There are 5 hidden switches. A switch that is on adds its own fixed numbers to the row, and there is some noise. The rows also spread widely along 2 directions, which tell nothing about the answers.
Some rows, each with its switches (1 for on, 0 for off) after it:
[-27.2  -9.8   7.9  -5.6 -15.5 -46.0  -0.8   7.7  -5.9  18.2  -9.4 -17.2
 -15.5  -0.5  23.3  -9.3  12.4 -16.5   6.9 -18.7 -25.8 -25.0  32.2 -15.4
  18.0   5.1   6.4 -15.3 -10.2]
1 1 1 1 0
[-30.2  -4.8   7.4   1.3  -4.8 -36.8  -2.6   6.0 -12.3  14.3  -8.6 -13.6
 -27.4 -10.7  31.5  -0.2  15.0  -9.1  -2.3  -3.5 -22.5 -21.8  18.8 -14.4
  20.1  -8.7   2.5 -21.6 -11.0]
1 1 1 0 0
[-17.0  -6.0  -6.1  -1.1   1.6 -25.0  -1.7   1.7   0.3   5.6 -14.6 -30.8
 -24.4 -11.7  31.9   9.9   3.5  -4.3   5.5   4.7  -9.0  -9.5  -6.0  -2.5
  21.6 -17.0   9.6 -29.1  -6.7]
1 1 0 1 0
[-26.7  -9.5   8.1  -6.2 -17.6 -44.5  -2.9   6.5  -5.0  19.5  -9.9 -18.1
 -16.9   0.2  27.0  -8.4  12.0 -18.2   2.3 -17.2 -25.1 -25.4  31.7 -14.2
  16.2   2.4   4.7 -17.0 -11.9]
1 1 1 1 0
[-29.4  -2.7   4.2  -2.3   0.4 -34.7   4.5  11.4   0.6  14.6 -16.8 -10.3
 -25.4  -5.4  29.2  -5.0  15.7  -4.5  -7.9 -14.1 -14.4 -18.7  27.2 -23.6
  27.3   5.2   7.0 -13.5  -0.2]
0 1 1 0 1
[-36.7   7.2  12.8  -8.4 -13.8 -48.2  -4.1   9.1 -12.8  25.7 -10.4  -9.5
 -18.4   1.3   9.6 -23.0  19.9 -26.4   2.9 -33.8 -44.7 -20.9  54.5 -28.0
  10.2  -1.8  -8.3  -8.9 -16.6]
1 0 1 0 0
[-19.5  -5.3   4.3  -2.7 -12.7 -37.5  -9.8   7.3  -4.2  12.6 -10.7 -21.0
 -22.5  -5.5  38.7   6.4   9.9  -9.4  -0.5  -0.5 -18.0 -18.2   8.8  -3.5
  15.1 -10.7   0.3 -27.7 -13.2]
1 1 1 1 0
[-21.7  -8.3 -10.7  -4.8   9.2 -22.6  14.1   4.3   9.3  -5.4 -23.6 -23.3
 -27.0 -14.7  19.2  -1.0  -0.3  -1.2   5.9  -9.2  -6.6 -10.9   6.4 -19.1
  32.8   5.4  22.4 -20.9   6.1]
0 1 0 1 0
[-20.3 -12.1  -2.9  11.6  20.7 -14.8  28.5   3.9  -8.3 -20.0 -24.0 -22.5
 -42.2 -28.0   9.8   7.2   4.2   0.5  -9.3 -12.7  -2.6  -2.3  14.4 -35.7
  53.3   8.8  34.0 -36.7  23.7]
0 1 1 0 1
[-28.4   4.7   7.5  -4.4 -10.0 -42.8 -15.5   8.2  -7.9  22.7  -6.9 -11.9
 -23.1  -4.8  44.2   2.3  20.2  -7.4  -5.8   2.3 -24.3 -23.8  13.4  -6.9
   7.3 -17.4  -7.9 -19.5 -24.2]
1 1 1 0 0
[-29.1  -2.7  10.3  -1.2  -5.4 -41.6   2.0   9.9 -10.9  24.1 -10.7 -17.9
 -21.5  -3.1  28.5  -4.5  19.3 -10.2  -4.9 -12.2 -19.3 -18.1  29.9 -17.2
  24.1  -6.9   0.9 -18.5  -8.6]
1 1 1 0 1
[-16.7   2.4   6.9  -5.5 -21.5 -43.3 -31.0  15.0  -1.0  32.7 -12.7 -22.3
 -13.9   7.6  56.9   9.1  19.0  -5.8  -8.3   6.7 -14.9 -14.5   2.3  10.0
   7.7 -21.6 -13.8 -25.7 -26.9]
1 1 1 1 1

New rows, each followed by its switches (1 for on, 0 for off):
[-21.3  -8.3  -2.3   1.8  10.0 -22.7  26.8   2.5  -8.9  -9.1 -22.6 -32.7
 -28.2 -17.7 -15.2  -8.9   0.1 -20.9  12.9 -32.3 -21.5  -0.4  32.7 -36.8
  35.3   3.7  27.8 -29.0  14.7]
1 0 0 1 0
[-29.2  -3.1   3.7  -1.1   1.8 -32.3   5.2  10.7  -0.9  10.8 -19.8 -12.7
 -28.2  -8.8  28.0  -2.9  14.8  -3.2  -8.1 -11.2 -14.0 -16.4  20.7 -23.3
  31.0   3.8   8.0 -18.9  -1.2]
0 1 1 0 1
[-20.9  -4.8  -0.9  -8.3 -11.2 -37.4  -3.2   8.3   5.1  10.7 -18.9 -13.0
 -20.6  -2.1  29.9  -7.8   7.5  -8.1   0.4 -13.3 -19.3 -22.7  23.5 -16.8
  19.6  11.8   7.6 -15.2  -6.3]
0 1 1 1 0
[-25.1  -7.1   1.6 -11.1 -10.7 -38.7   2.0   8.7   3.3  12.7 -16.4 -12.2
 -18.7  -1.6  24.3 -14.1  10.4 -11.1   2.5 -21.5 -23.2 -26.3  32.7 -20.8
  21.1  17.3   9.2  -9.9  -4.1]
0 1 1 1 0
[-22.6  -8.3   4.0  -2.9 -13.5 -38.5  -6.2   7.9  -4.7  13.9 -10.8 -19.2
 -19.5  -3.7  32.8   0.3  12.4 -11.4   3.4  -5.9 -18.5 -19.3  18.3  -9.4
  18.5  -3.1   3.9 -25.0  -9.1]
1 1 1 1 0
[-32.7  -6.8   7.6  -0.4  -4.2 -39.3   6.6   5.4 -11.3  12.6  -8.3 -13.5
 -25.6 -12.3  23.7  -3.0  13.6 -12.1   0.3 -12.8 -24.6 -23.1  28.2 -21.9
  23.6  -2.0   7.2 -20.8  -4.3]
1 1 1 0 0
[-30.3  -9.2   7.0   4.4   2.4 -33.8  13.2   3.4 -14.5   5.6  -8.5 -15.6
 -29.6 -18.4  17.6  -3.0  10.8 -12.6  -0.9 -12.6 -20.7 -20.1  26.4 -26.5
  28.6   0.1  14.2 -25.1  -0.4]
1 1 1 0 0
[-22.8   7.2   4.9   4.8   0.3 -24.9  -9.3   5.5 -17.3   2.1 -16.1 -17.9
 -35.1 -18.8  24.8   9.6  10.7 -10.6  -3.7  -2.0 -29.0  -2.7  12.0 -14.2
  17.9 -23.2   1.2 -37.8 -10.2]
1 0 1 0 0
[-29.1   3.3  -2.4   0.4  18.3 -17.1  24.3   7.3  -0.5  -3.2 -28.3 -22.1
 -30.8 -13.6  -2.9  -9.6   7.8 -12.1   1.5 -29.7 -17.4   0.8  28.7 -38.7
  38.6   1.7  20.3 -18.5  14.2]
0 0 0 0 1
[-29.1  20.3  10.5 -12.7 -22.1 -43.5 -31.6  16.9   1.6  34.8 -19.5  -4.8
 -16.2  13.2  45.1 -11.6  24.8 -11.9  -9.5 -10.9 -31.7 -15.1  28.7  -7.7
  -0.2 -16.2 -28.5  -7.3 -32.7]
0 0 1 0 1
[-23.2  -3.1   3.9   8.1   4.4 -29.1   4.1   9.7 -12.4   8.5 -12.7 -22.7
 -29.8 -13.6  30.1  11.3  15.0  -4.4  -8.9  -0.8 -11.9 -10.0  12.3 -15.1
  33.0 -14.2   8.5 -33.5  -1.7]
1 1 1 0 1
[-25.7  -5.7  -5.4   4.8  17.9 -18.2  13.6   0.6  -6.2  -4.8 -16.1 -26.0
 -33.7 -24.2  22.6  12.5   3.0  -1.6   2.8   6.3  -9.8 -10.1  -1.6 -17.6
  30.1 -19.6  20.2 -32.1   1.7]
1 1 0 0 0
